The groups are shells around one centre, one inside the other: the same stretched ball of 2 dimensions in 7 sizes.
Known rows, each followed by its group:
[-21.6  43.8  19.8  -0.9  -1.0   2.3   7.8  -3.6 -14.7   8.9  14.3   3.2
  17.9] -> ratof
[-25.6  60.7  14.3   0.1 -49.1 -21.6 -16.1   9.9  13.5  -2.3 -19.5 -10.3
  49.4] -> fefa
[-20.8  56.2  20.3  -1.5 -48.7 -19.0 -11.9   3.7  10.4   1.5 -18.5  -7.8
  45.6] -> vukom
[ -7.4  26.1  37.7  -6.0  16.2  17.3  27.3 -25.1 -33.0  23.0  28.4  14.5
  -3.1] -> vukom
[-22.9  46.3  18.1  -0.4  -5.7  -0.3   4.8  -1.1 -11.4   7.1  10.9   1.5
  21.5] -> puso
[-12.0  24.8  32.1  -4.1  36.2  24.2  31.6 -22.5 -40.7  22.7  41.3  17.1
 -11.4] -> puso
[ -5.6  17.6  40.1  -6.3  41.9  29.9  39.5 -31.8 -47.8  28.6  46.2  21.6
 -19.5] -> vukom
[-29.6  68.2   9.2   1.4 -63.6 -30.0 -25.7  17.6  23.7  -7.8 -30.0 -15.8
  60.9] -> Kur
[-30.2  69.8   8.5   1.5 -67.1 -32.0 -27.6  18.9  26.0  -9.0 -32.6 -16.9
  63.4] -> Supon
[ -6.7  22.1  38.9  -6.1  28.4  23.2  33.1 -28.4 -40.0  25.6  36.8  17.9
 -11.0] -> vurut
[-25.1  60.3  15.0  -0.1 -49.3 -21.3 -15.7   9.3  13.2  -1.9 -19.5 -10.1
  49.0] -> fefa
[-15.7  31.2  27.4  -2.8  25.4  17.5  24.0 -16.0 -32.6  17.9  33.3  12.6
  -2.4] -> puso
[-30.3  66.9   8.6   1.7 -56.5 -27.1 -23.1  17.2  20.4  -7.2 -25.3 -14.4
  57.1] -> Kur
[-30.7  66.3   8.0   2.0 -52.3 -25.4 -21.7  17.0  18.4  -6.7 -22.3 -13.6
  54.9] -> Supon
[-26.2  63.8  13.7   0.2 -58.7 -26.2 -20.5  12.3  18.8  -4.3 -26.2 -12.9
  55.4] -> vurut
[-13.9  42.9  29.3  -4.0 -23.4  -4.0   4.9  -9.9  -7.8  11.4   0.1   1.8
  25.3] -> Kur
[-14.7  42.3  28.2  -3.6 -18.2  -2.1   6.4  -9.6  -9.9  11.5   3.5   2.5
  22.8] -> fefa
[-23.8  46.2  17.0  -0.2  -2.3   0.7   5.4  -0.5 -12.7   6.9  13.1   1.7
  20.2] -> Supon
[-28.4  61.0  11.1   1.1 -41.2 -19.2 -15.0  12.1  11.0  -3.0 -14.4  -9.8
  46.6] -> vurut
[-15.7  31.5  27.5  -2.8  24.1  16.8  23.5 -15.7 -31.9  17.8  32.4  12.3
  -1.6] -> ratof
[-27.4  61.4  12.2   0.8 -46.0 -20.9 -16.2  11.6  13.0  -3.2 -17.6 -10.4
  48.8] -> ratof

New rows, each followed by its group:
[ -6.4  14.9  39.3  -5.9  54.0  35.1  44.1 -33.0 -53.9  30.1  54.5  24.2
 -26.2] -> Supon
[-27.4  61.8  12.3   0.9 -47.6 -21.6 -16.8  11.8  13.8  -3.3 -18.6 -10.8
  49.7] -> ratof
[-28.6  64.9  10.6   1.2 -54.5 -25.4 -20.9  14.8  18.3  -5.5 -23.5 -13.1
  54.7] -> vurut
[-29.7  68.4   9.2   1.4 -63.3 -29.9 -25.5  17.7  23.6  -7.9 -29.7 -15.7
  60.7] -> Kur
[-26.4  58.0  13.6   0.5 -36.8 -16.2 -11.5   8.8   7.3  -0.8 -11.0  -7.7
  42.6] -> fefa
[-27.6  65.2  11.7   0.7 -58.8 -26.9 -21.9  14.2  20.0  -5.4 -26.4 -13.6
  56.6] -> vurut
[-11.0  36.5  32.9  -4.7  -9.5   3.7  13.2 -15.9 -17.0  15.8  10.2   6.5
  14.8] -> Kur
[-29.3  61.6  10.0   1.5 -40.3 -19.3 -15.4  13.0  11.0  -3.6 -14.0  -9.9
  46.8] -> Kur
[-19.8  53.0  21.6  -1.9 -40.2 -14.6  -7.4   0.8   5.1   3.7 -12.4  -5.2
  39.8] -> ratof
[-29.4  65.4   9.6   1.5 -53.2 -25.4 -21.1  15.6  18.1  -6.1 -22.9 -13.2
  54.6] -> vukom
[-24.9  51.9  15.6   0.1 -19.4  -7.6  -2.9   3.8  -2.8   3.2   1.0  -2.8
  31.1] -> ratof
[-26.4  64.1  13.2   0.3 -58.9 -26.4 -20.9  12.6  19.1  -4.5 -26.3 -13.0
  55.7] -> vurut
[-26.6  55.1  13.4   0.7 -25.7 -11.3  -6.9   7.0   1.5   0.8  -3.5  -5.2
  36.2] -> vurut
[-12.7  23.8  31.4  -3.7  42.5  26.8  33.8 -23.0 -43.6  23.2  45.6  18.3
 -14.7] -> Supon
[-27.4  59.1  12.2   0.9 -37.1 -16.9 -12.5  10.2   8.2  -1.8 -11.6  -8.2
  43.6] -> puso
[-18.4  49.8  23.6  -2.4 -33.4 -10.7  -3.2  -2.3   0.5   6.1  -7.4  -2.9
  34.5] -> fefa
[-29.6  63.2   9.3   1.7 -44.8 -21.5 -17.7  14.4  13.8  -4.7 -17.1 -11.3
  49.8] -> Kur
[-17.0  49.0  25.3  -2.8 -35.4 -11.1  -2.9  -3.6   0.7   6.8  -8.7  -2.6
  34.7] -> vukom
[ -5.5  14.3  40.3  -6.2  53.6  35.2  44.8 -34.0 -54.3  30.8  54.5  24.6
 -26.7] -> Supon
[-14.6  29.4  28.8  -3.2  28.8  19.4  26.4 -17.9 -35.2  19.4  35.9  13.9
  -5.2] -> puso
[-20.9  54.4  20.2  -1.5 -41.6 -15.8  -8.9   2.5   6.5   2.8 -13.4  -6.3
  41.4] -> fefa
[-27.2  58.2  12.4   0.8 -34.8 -15.9 -11.4   9.5   6.8  -1.3  -9.9  -7.7
  42.0] -> puso
[-14.1  26.4  29.6  -3.3  38.2  23.8  30.7 -20.3 -40.3  21.4  42.3  16.5
 -11.0] -> Supon
[-21.0  42.9  20.7  -1.1   0.3   3.3   8.9  -4.7 -15.9   9.6  15.3   4.0
  16.5] -> fefa
[-17.2  32.7  25.6  -2.3  25.3  16.5  22.6 -13.9 -31.6  16.8  33.0  11.7
  -1.1] -> Kur
[ -7.1  23.9  38.2  -5.9  23.0  20.5  30.4 -26.7 -36.8  24.3  33.0  16.3
  -7.3] -> vurut
[-25.0  61.6  15.1  -0.1 -54.8 -23.9 -18.0  10.1  16.2  -2.8 -23.2 -11.3
  52.3] -> puso
[-27.6  65.1  11.8   0.7 -58.8 -26.9 -21.8  14.1  20.0  -5.4 -26.4 -13.6
  56.5] -> vurut
[-19.7  54.2  21.8  -2.0 -45.1 -16.8  -9.4   1.6   7.7   3.0 -15.8  -6.4
  42.6] -> vukom
[ -5.9  20.8  39.7  -6.3  30.8  24.7  34.6 -29.6 -41.8  26.6  38.5  18.8
 -12.8] -> vukom
[-10.7  33.8  33.5  -4.9  -0.8   7.9  17.2 -17.9 -21.8  17.6  16.1   8.8
   9.4] -> puso
[ -8.5  23.4  36.5  -5.4  30.1  23.1  32.2 -26.0 -39.8  24.4  37.8  17.2
 -10.4] -> fefa
[ -8.4  24.1  36.5  -5.4  26.9  21.7  31.0 -25.6 -38.1  23.9  35.5  16.6
  -8.7] -> fefa
[-20.6  40.7  21.1  -1.2   7.4   6.8  12.3  -6.3 -19.9  11.1  20.2   5.8
  12.0] -> vurut
